The rows of a group lie close to one hidden flat surface of 14 dimensions, which passes through zero. Surfaces can cross.
In the rows, zero is written as 128.
Some rows, each with its group after it:
[166 121 116 135 102 113 148  81 144 127 153 149  97 134  90 137 126 148]  Gonut
[106  80  86  81 126 163 108 182  91 119 111 131 144 150 174 135 105 109]  zep
[121  97 142 181 154 146  54 161 182 144 167 111 135 130 109 148  63  97]  zep
[160  79 154  75 136 137 112 177 141 112 150 121 127 160 108  82 125 139]  Tiba
[124 151  83 109 145 116 142 116 145 170  71  86 155 161 163  99 128 131]  zep
[203 116 133 160  80 126 118  91 103 117 146 143 126 124 150 101 136 113]  Gonut
[107 110 113 126 133 108 165 106 140 161 106 164 111 102 109 148 116 171]  Gonut
[105 150 155 112 125 159 156 139 126 132 184 138 149 135 122 100 131 117]  Tun
[ 81  98  90 202 115 141 161 119 152 121 165  97  88 120 109 118 120 163]  zep
[ 42  83 142 135 116  85 122 131  95 136 159 142 142 107 168 123 163 167]  zep
[137 155 100 144 129 137 151 134 124  84 169 127  89 100  75 118 178 160]  Gonut
[ 75 119 188  84 100 134  73  88 164 140 183 142 126 133  80 145  93 140]  Tun
[120 182 132 144 136 112 116 130 129 149  99 100 144  88 152 121 176 145]  Gonut
[157 137 169 132 131 103 150  98 145 161  94 114 108 162 136 190 130 139]  zep
[154 111 160 135 106 141 187 171 116 154  95  80 163 195 179 140  87 161]  Tun
[129 147 135 144 142 134  63 132 113 108 173  82 151 138  89 110 150  98]  Tun
[119 144 115  99 115 127  90 134 142  71 176 117 115 135  92  70 160 151]  zep
[155 133 136 104 169 114 134 154 119 127  84 152 122 131 150 170 139 165]  zep
[172 143 118 169 148 147 107 123 186 116 137 142 109 201 116 170  43 109]  Gonut
[162 134  81  96 166  92 192 186 140  93 137 141 184 154  72 135  68 116]  Tun
[120  71 126 188 113 109 158  97 107 107 167 127 126  93  87 141 101 156]  Tun
[124 123 135 140 154 182 132 111 117 128 152 145 101 113 154  85 165 126]  Tiba
[ 76 177  88 139 185 121 161 130 113 135  98 142 143 143  89 156 116  77]  Tiba
[139  77 109 172 155 153  83 142 117 160 140 147 100 131 145 107 138 102]  zep
[196 119 158 186 138 146 185 169 145  89 141  88  93 203 122 155 108 126]  Tun
[139 132 177  94 153 112 119 138 115 162 133 152 119 115 106 162 166 219]  Tiba
[135 111 112 159 121 144  95 164 153 151 135 105  96  97  71 141 121 115]  Tiba
[105  96 198 138 147 108 145 143 110 124 151 154 141 128 136 217  95 158]  Tiba
[ 99 142  58 134 121 131  72 129 109 144 127 137 148 133  99 161  94 163]  Tiba
[ 67 124 134 137  96 156 105 129 129 113 107 104 100 109 168 128 139 106]  Gonut
[ 86 157  94 154 191 134 127 126 124 156 132 140 151  94  99 151 117 143]  Tun
[136 156 105 141 138 129 122 118 159  92 136  87 135  79 160 131 146  82]  zep
[ 93 158 172  72  52 102  92 118 164 139 114 102 166 187 107 119  75 140]  zep
[121 138 151 143 159 127 144 119 143 189 125 162 151  87 150  94 129  97]  Gonut
[157  89 178 139 148  88 113 113 153 157 108 104 166 129 121 106  93 155]  Gonut
[172 152 120  66  82 135  92 158 101 143 155 151 133 172 126 166 149 136]  Gonut
[167 101 175  81 131  93  93 140 143  85 139 190  78 129  90 155 143 156]  Tun
[126 172 129 114 128 130 133 115 103  70 165 126 181 121 105  93 120  98]  Tun
[105 133 138  89 133 169 136  85  86  91 135 158  73 157 207 123 202 107]  zep
[119 156 170 112 142 143  82 127 129 104  79 159 143 154 178 185  74  81]  Gonut
[ 93 102  98 122  95 142 143  82 153 174 118 141  90 135 140 111 123 154]  Gonut
[ 98  96 122 140 166 129 142 148  79 191 132 154 170 121  79 204  79  91]  zep
[117 144 159  95 123 174 116 154 118 118 138 168 125 150 168 128 121  91]  Tun
[120 167 129 103 144 174 124 138 154  74 114 121 117 165 109 161  78 197]  Tun
[142 155 183 101 178 121 133  82 174 114 108 158  98 151 138  96 146 171]  Tun
[134 129 142 101  82 138 106 100 131 108 129 148  97 123 128 119 140 136]  Tiba
[122 137  91 130  89 142  66  88  98  82 128 159 116 130 174 155 117 161]  Tiba
[138 117 105 115  33 104 113  71 106 154 102 112 155 146 169  91 113 143]  Tiba
[127 162 163 143 197 188 147 117 112  49 153 154 123 157  92 167  83 163]  zep
[107 119 154 110 130 135 191 149  90 139 137 145 150 166 150 151 118 158]  Gonut
[127  81 172 105 116 115 162 125 146  72 192 156 149 143 166 104  95 130]  Tiba
[100 125 152 151 106 197  75  86 128 119 142  50 106 179 162  91 141 149]  Tun
[ 94  82  81 101 144 178 153 181 109 180 147 146 123 151 166 104 133 126]  Tun
[167 138 173  97 150 162 119 128 113  89 141 141 141 142 166 123 128  92]  zep
[169 134 118 172 153 142 128 117 148 143 130 137 153  87 145  54 117 106]  Gonut
[168 200 156 145 165 105 152 124 185 103 139  97 119 132 140 172 152 155]  Tiba
[ 69 147 121 139 169 122 108 179 157 145  92  98 141 100 131 166 115  81]  Gonut
[122 106 129 175 109 117 155 102 115 117 128 127 102  72 152 132 161 103]  Tiba
[171 140 139 142 180 118 161 154 166 170 150  94 140 131 130  94 164 141]  Tiba
[132 147 118 128 119  95 123 132 164 179 123  80 109 131 111 165 165 113]  Tiba

New rows. What belongs after each?
[ 73 118 101  98  75 116 210 104  74 118 125 113 134  71 134 110 179 146]  Gonut
[ 82 123 124 167 130 147 145 110  87 159 133 130  96 133  26 157 133 126]  Tiba
[184  90 162 138  88 103 118 150 193 217 131 104 100  76 157 119 162 111]  Tiba
[102 147 161  86 125 127  66 158 128 181 120 168 100 104 121 194 161 153]  Tun
[117 123 112 117 115 146  71 154 185 121 133  90 114 196  92 106  80 164]  zep
[142 132  82 146 146 104  96  97 146 136 115  62 155 148 141  84 138  77]  Gonut
[ 91 112 124  72  99  81 139 103 130 104 129 159 115 114 141 138 154  94]  Tiba
[166 120 118 141 130 103  86  97 139 106 128 106 115 138 105 121 139 135]  Gonut
[133  74 144 183 127 125 133 124 147 177 169  97 123 172  88 109 100 131]  zep
[138  88 169  93  58 129 135 143 106 195 153 155 137  94 140 119 139 129]  Gonut
[129 140 117 123 183  99 151 134 116 225 136 118 163 199 140 154 159 144]  Tiba
[141 172  97 163 144  96 123 133 163 177 130 113 138 129 111 167 128 142]  Tiba
[160 115 143 185  95 131 103 161  83 111  97  99 132 114 144 182 111 148]  Tun
[125 154  66 123 116  93 104 136 114 104 120 108 152  94  77 160 126 119]  Tun
[ 98 132  90 108 124  95 149 102 115 143  87 125  86 145 141 201 172 138]  Tun
[164 115 110 178 108 112 138 128  80 159  89 100 138 156 106 126 125 133]  Tiba
[118  88 171 157 125  83 109 115 100 180 115 149 159  85 132 161 117 129]  Tun
[101 166  94 133  82 139 138 130 184 136 110  38 153 135 128 123  85 126]  Gonut
[149 101 147 103 144 114 105 167  88 108 120 130 164  95 123 111 142 138]  Gonut
[ 74 138 162  97  61 171 131  89 117  91 113  89 130 147 114 116  93 117]  Tiba
[107 189 110 147 156 115 169 104 147  99 154 115 151 144 104 131 115 151]  Tiba
[120 101 111 104 127 127 158 129 152 169 122 141 165 101 115 109  78 105]  Gonut
[105 167 111 151 176 134  99 138 196 143 159 135 102 110 100 107 145 136]  zep
[139 164 108 188 139  92 169  69 122 196 148 193 120 149 137 147 144 124]  Tiba
[112 112 135  75  93 116 141 120 127 139 136 140 129 152 108 170 105 122]  Gonut
[116  62 120 132 109 151 117 120 119 145 147 115 117 120 138  78 126 173]  Tun
[ 97 130 144 125 139 108 185 119 122 126 112 180 111 103  69 112 132  66]  Tiba
[139 106 100  46 176 113 101 122 113  88 149 167 129 122  58 110 150 108]  Gonut
[123 180 136 126 163 155 127 141 151  92 100 131 150  79 151 124 109 140]  Tiba
[141 101 122 130  95  99 136 154 105 151 104  38 186 161  93 115 100 172]  Tiba
[111 188 172 125 129 128 132  78 124 103 112 117 185 130 138 122  96 134]  Tun
[ 93 142  50 132 113  78 153  51 105  90  84 124 120  95 130 169 145 107]  Tun
[138 129 172 169 179 114 163  82 171 157 142 158  98 128 134 110 147  93]  Tun
[147 162 124 139 167 147 125 122 109 103  98 148 140 111 108 164 100 128]  zep
[128 110 152 139 127 130 163 148 128 119 114 149 119 112 165 155 114 151]  zep
[140 126 163 150 183 127 149 142 204 113 174  93 105 152 151 139 135 152]  zep
[ 76 189  93 152 123 162 165  62 142  90 168 171  82  76 124 125 157  66]  Tun
[112 145  88 125  81 124  95  94  75 110  65  98 186 121 130 115  82 117]  zep
[ 77 121 148 161  86 123 142 118  94 189 102 126 188  85  78 155  50 181]  Tiba
[114 129  50 131 116 118 127 130 133 233 148  95 138 181  18  75 136 119]  Tiba
[158  79 181 130 165 151  69 128 144  37 212  74  95 175 200 125 176 112]  zep
[ 87 118 124  47  96  79 146  70 142  99  91 148 156 138 111 172  59 182]  Tun
[173 163 108 100 104 127 132 122 142 142 174 122 124 186  97 143 136 144]  Gonut
[156  61 195  93  87 148 130 146 158 161 143 127 118 156 158  73 110  73]  Tiba
[109  85 113 132 142 110 147 169 123 159 117 155 133  96  61 104 112  78]  Tiba
[126 124 178 116 136 142 144 110 129 189 147 160 105 130 123 131 161 147]  Tiba
[172 154 105 180 129  86 126 134 100  93 108 130 141  67 109 147 142  99]  Tun
[ 69 152 174 101 164 129 174 106 153 153 167 127 144  95 163 139 160 154]  Tiba
[129 125 148 166 109  92 119 104 116 104  82 139  90 142 135 221 117 181]  Gonut
[101 156 100 132 164 168 113 139 143  87 128 154 100 106 100 129 116  78]  Tiba
[ 66  81 117  86 113 130 125 132 122 188 141 145 149  92 117  92 127 113]  Tiba
